The rows are grouped in 4 different ways at once. Each group adds its own fixed numbers to the row, and there is some noise. The rows also spread widely along 13 directions, which tell nothing about the answers.
In the rows, 128 means zero.
Known rows, each followed by its group in each grouping:
[110 139 126 165 142 114 114 153 102 142 108 133 118 182 164 153 163 126
 111  77 163  69 138  79 115 135] => (3) Gaf Z_259 (0)
[108 124 159 160 114 141 158 132 145 117 145 132 157  97 104  93 117 107
  97 118 120 113 157 116 147 158] => (1) Gaf Z_374 (0)
[167  94 118 158 170 139 154 137 160 132  39 196  93 111 148 172 103 108
 117 123 117 139 130 125 141 152] => (4) niba Z_477 (1)
[134 112  84 183 107 109 138 105 159  74 122  75 147 114 131 128 124 108
 135 134 109 114 124 153 163  96] => (3) neke Z_572 (2)
[131 106 141 155 104 106 105 129 161 114 161 131 167 131 140 113 223 116
  65 114 120 150 162 105  65 114] => (0) neke Z_259 (3)
[106 128 117 167 105 125 113 121 123  40 126  96 150  93 112  94 137  91
 122 160 111 106 126 111 128 113] => (0) niba Z_477 (3)
[105 138 139  98 134 141 104 126  91  76  93 100 113  84 160  79 102  83
 128 214 139 129 114 127 120 135] => (2) Gaf Z_572 (2)
[132 134 144 119 140  96  96 140 127 174 115 200 130 156 136 128 187 153
 109 115 137 110 136  56 139 100] => (1) niba Z_374 (1)
[110 147 157 103 122 152 142 142  84 124 152 135 129 120 133 115 196 112
  94 113 142 109 117 102  72 175] => (4) Gaf Z_867 (0)
[117 125 158 149 173 168 113 137 139  90 113 130  92  81  64  81 123  88
  88 217 102 160 142  59 176 144] => (2) neke Z_867 (3)
[122 145  95 126 105 126 107 117 139  72 126  99 123  85 121  79 119  85
 160 199  93 125 114 145 183  91] => (2) Gaf Z_374 (1)
[129 120  97 162 152 162 110 140 151 130 130  88 116 153 159 115 133 121
 138 155 119 154 149 113 119  92] => (2) niba Z_374 (2)
[129 148 156 143 140 182 158 137 115 171 178  89 118 121  71 126 144 121
 132 117 108  97 109 123 119 178] => (1) neke Z_477 (2)
[ 92 118 133 184 140 182 150 142 143 136 194  51 153 170 104 125 175 135
 101  71 155  90 125 144  76 165] => (4) niba Z_572 (3)
[140 124 120 161 163 122  80 134 154 157  91  95  62 133 134 126 147  91
 110 171 125 120 140 117 186 121] => (2) Gaf Z_374 (2)
[131 123 138 155 122 119 140 116 118 143 175  99 139 155 154  87 182 140
  89 152 121 146 201  43 150  73] => (1) niba Z_259 (0)
[ 95 154  79 144 117 136 108 149 126  88 135 110 151 166 169 106 124 121
 175 124 132 100 123 130 108  85] => (2) niba Z_259 (1)
[150 131 105  97 136 117 159 145 143 154 119 155 117 132 154 148 157 116
 125 113 111 140 117 178 139 156] => (3) niba Z_374 (3)
[ 99 134 140 126 124 104  49 131 124 147 120 107 135 147 145 109 144 122
 138 148 156  73  90 159 129 110] => (0) Gaf Z_259 (1)
[106 118 167 142 169 153 132 148 107 136  72 147  90 123 148 133  98 106
  98 130 164  97 129 110 141 172] => (4) neke Z_374 (0)
[135 128 138 134 127 120 140 128 126 150 177 107 115 154 133 106 213 130
  80 135 119 147 175  65 136 104] => (2) neke Z_477 (0)
[140 137 117 121 108 112 167 128  99 129 140 133 159 138 161 111 135 144
 148 136 105 137 161  92 131  83] => (3) niba Z_374 (3)
[130  93 119 145 144 164 187 123 138  63 118 158 172  99 133 124 105 137
 111 121 121 149 130 106  91 146] => (1) niba Z_477 (2)
[ 99 145 133 159 127 162  98 148 156  91 147  96 129 108 114  63 124  82
 125 188 101 156 168 107 137 119] => (2) Gaf Z_374 (3)
[144 105 135 109 130 110 115 104 142 126 145 135 123 110 128  99 198 130
  83 179 112 161 134  88 162  94] => (1) niba Z_477 (0)
[109 120 163 161 122 152 140 121 123  93 150 110 142  92  74 105 176 101
  69 119 139  94 114  88 109 170] => (1) niba Z_572 (0)
[133 143 134 159  94 118 100 136 135  92 129 154 151 114 148  81 161  97
 121 168  92 160 198  46  99  77] => (4) Gaf Z_259 (2)
[168 129 147 142 130 139 135 148 159 193  87 199 130 113 110 133  91 118
 158 123  88 138 133 129 125 126] => (2) niba Z_259 (1)
[139  76 127 108 140 153 143 101 137  89 141 103 178 107 148 113 144 154
  99 162 139 160  94 150  78 114] => (3) niba Z_259 (1)
[110 120 177 147  97 107 109 113 116  92 101  58 141  68 154  64 107  70
  86 196 136 121 152 146 126 118] => (2) niba Z_259 (3)
[109 143 188 176 107 127 114 124  96 170 118  42 130 107 144  93  96  87
 111 144 147  72 150 141 123 144] => (1) niba Z_259 (2)
[187  99 112 168 105 108 166  99 127 144 127  81 141 114 153 168 188 123
 109  90 112 111 123 137  98 121] => (3) Gaf Z_374 (2)
[112 129 174 115 128 171 103 128 120 169 166 128 154 115  61 107 141 142
 139 126 127  81  58 133 108 153] => (1) Gaf Z_259 (0)
[120 119 124 118 109 108 141 137 151 161 143 143 170 158 155 121 126 147
 134  94 130 120 127 174 129 114] => (3) niba Z_259 (0)

New rows, each followed by its group in each grouping:
[174  93 115 206 146 126 154 109 127 126  58  95  76  99 139 170 125  81
 107 120 128  92 126 113 161 141] => (2) Gaf Z_572 (0)
[117 124 122 152 156 175 187 161 143 130 113 179 142 144 166 129  73 121
 125  96 126 146 171 118 111 163] => (1) niba Z_259 (0)
[129  95 115 138 151 177 163 132 177 161 185 130 169 170 123 102 108 180
 146 133 110 181 153 121 134  85] => (2) neke Z_572 (0)
[151  89 127 148 124 125 100 117 132 117  80 157 134 114 158 156 181 127
 114 112 137 112  91 107  76 108] => (4) Gaf Z_374 (0)
[116 127 171 168 129 145  91 123 107 145  58  67  85  79 158 123  80  62
 124 170 145  77 102 164 145 153] => (1) neke Z_374 (0)
[102 157 140  95 147 173  99 143  78 136 153 110 106 135 122 115 170 115
 135 146 146  83  67 115  97 165] => (1) Gaf Z_259 (0)
[102 107 119 139 119 135 181 109 120  70 141  88 164 110 158  97 102 125
 109 133 140 116 133 146 147 126] => (1) niba Z_477 (0)
[ 98 184 134  65 111 113 133 163 106 133 141 175 110 124 178  81 165  82
 109 151 120 146 166 126 141 154] => (1) niba Z_374 (0)
[141  94  79 165 140 187 180 101 129  81 160  94 162 125 113 122  99 159
 166 137 100 128 101 111 141  84] => (1) niba Z_259 (0)
[185 127 134 145 152 158 175 131 101 112  87 162  73  82 135 140 145  76
  99 168  92 158 170  58 121 166] => (4) Gaf Z_259 (2)
[128 117  91 130 142 109 107 130 144  46  87 183 119 117 152 147 195 108
  92 126 133 129 106  81 108 128] => (1) neke Z_477 (2)
[126 125 116  69 137  94 124 101 107 126 143 105 108 115  93 113 160 137
 124 161 141  80  53 161 206 132] => (2) Gaf Z_572 (2)
[157 130 135 129 159 162 206 145 108 181 157 175 136 158 134 144 158 156
 109  88 117 148 170  58  98 156] => (1) niba Z_572 (2)
[109 105 122  78 128 132 101 142 145 101 113 203 176 129 153 108 141 157
 135 130 140 146  86 129  77  96] => (2) niba Z_374 (0)
[117 138 100 160 133 153  74 144 147 130 103 108 109 149 159 110 105 108
 185 172 105 136 127 116 139  65] => (2) neke Z_477 (0)
[153 130  81 158  98 108 128 116 107  71 109 131 145 113 147 131 146 109
 154 133  99 106 118  99 113  82] => (0) niba Z_259 (2)
[ 99 127 157 148 114 131  74 148 195 155 164 124 145 137 100  60 156 107
  94 157 111 158 167 126 141 105] => (2) niba Z_259 (0)
[132 125  86  98 178 156 166 152 113 142 129 151  89 168 171 164 152 130
 129 107 136 126 109 153 127 176] => (0) Gaf Z_477 (0)
[153  87 111 213 149 103 108 123 165 113  38 118 105 121 188 156  97  88
 109 140 127 128 169 126 148 113] => (0) Gaf Z_477 (2)
[150 118 116 143 157 194 176 131 114 102 146 143 129 102  83 131 113 131
 142 148  89 142 120  87 118 148] => (0) neke Z_374 (2)
[161 121 173 181 120 142 113 120 139 167 101  94  98  82 116 102 131  72
 110 191  92 147 170 104 142 119] => (4) niba Z_572 (3)
[102 149 131 142  88 137 125 141 132  77 154 162 164 111 109  81 158 109
 130 126 101 123 150  81 110 113] => (4) Gaf Z_374 (0)
[129 107 161 120 165 172 111 136 116 153 126 127 121 138 126 137 152 143
 106 134 150 120  92 118  68 154] => (4) neke Z_259 (2)
[111 120 128 194 120 110  84 135 139 118  77 139 141 141 179 129 120 117
 131 117 141  98 152  78 129  73] => (1) neke Z_374 (0)
[ 93 141 175 121 129 110  64 159 172 166 143 174 126 141  87  65 159 113
  88 158 123 136 155  92 169 116] => (2) niba Z_259 (0)
[143 118 129 167 111 150 154 109 111 103 128 101 162 103 110 117  96 133
 162 139 108 102 112 105 114  91] => (2) neke Z_259 (1)
[175  63 118 132 125 107 142  76 135 149 107  60 143 102 173 137 105 139
 124 163 128 130  96 213 144  91] => (0) niba Z_259 (2)
[131 100 145  96 108  83 155  97  92  77  97 129 152  86 181 107 129 130
  96 157 147 119 124 133 131 105] => (4) neke Z_374 (2)
[126 129 155 141 135 200 120 130 129 119 155  32 110  84 119  92 146  72
 106 192 113 152 121 153  70 174] => (2) Gaf Z_477 (2)
[130 132 134 156 165 155 127 137 132 135 133 111  78 137 105 120 173 106
  95 156 124 125 150  81 162 147] => (4) niba Z_477 (1)
[130 139 137  57 128 159 138 129 111 151 169 138 119 115 125  96 166 122
 136 173 111 152  99 154 123 147] => (4) Gaf Z_572 (0)
[140 159  95 118  99 118 107 143 149 141 112 163 134 121 138 111 121 103
 191 145  86 130 112 156 136  91] => (2) niba Z_572 (1)
[151 148 126 151  83 149 163 124 152 119 179 120 117  74  39 120 199  77
 116 105  68 103 109 143 146 175] => (4) Gaf Z_374 (0)
[130 160 142 136 114 112 127 149 136 183 135 139 111 136 118 140 170 103
 131  92 110  91 126 138 139 156] => (1) neke Z_477 (3)
[104 129  89 180 163 149 125 131 130  98 159  55 104 177 157 124 195 122
  94 130 154 110 154  81 143 116] => (1) niba Z_477 (1)
[138  98 105 130  89  92 128 101 151  98 108  97 178 105 186 111 110 129
 140 147 120 138 120 188 124  75] => (3) niba Z_374 (2)
[130 147 145 136 153 165 126 132  96 131 107  91  70 102 121 106  99  86
 141 213 102 132 136  97 185 135] => (3) neke Z_477 (0)
[135 119 130 114 128 123 112 114 121 164 167  98 144 143 139  92 146 155
 135 176 114 144 141 118 150  73] => (0) niba Z_374 (2)
[113 103 178 146 134 135 151 114 136 145 151  96 134 102  53  94 132 126
  78 132 142  92 112 125 179 157] => (2) niba Z_572 (0)
[110 166 147 113 151 146 151 169  80 155 103 142  84 142 164 119 113  89
 120 127 145 103 150 111 128 174] => (2) niba Z_259 (0)
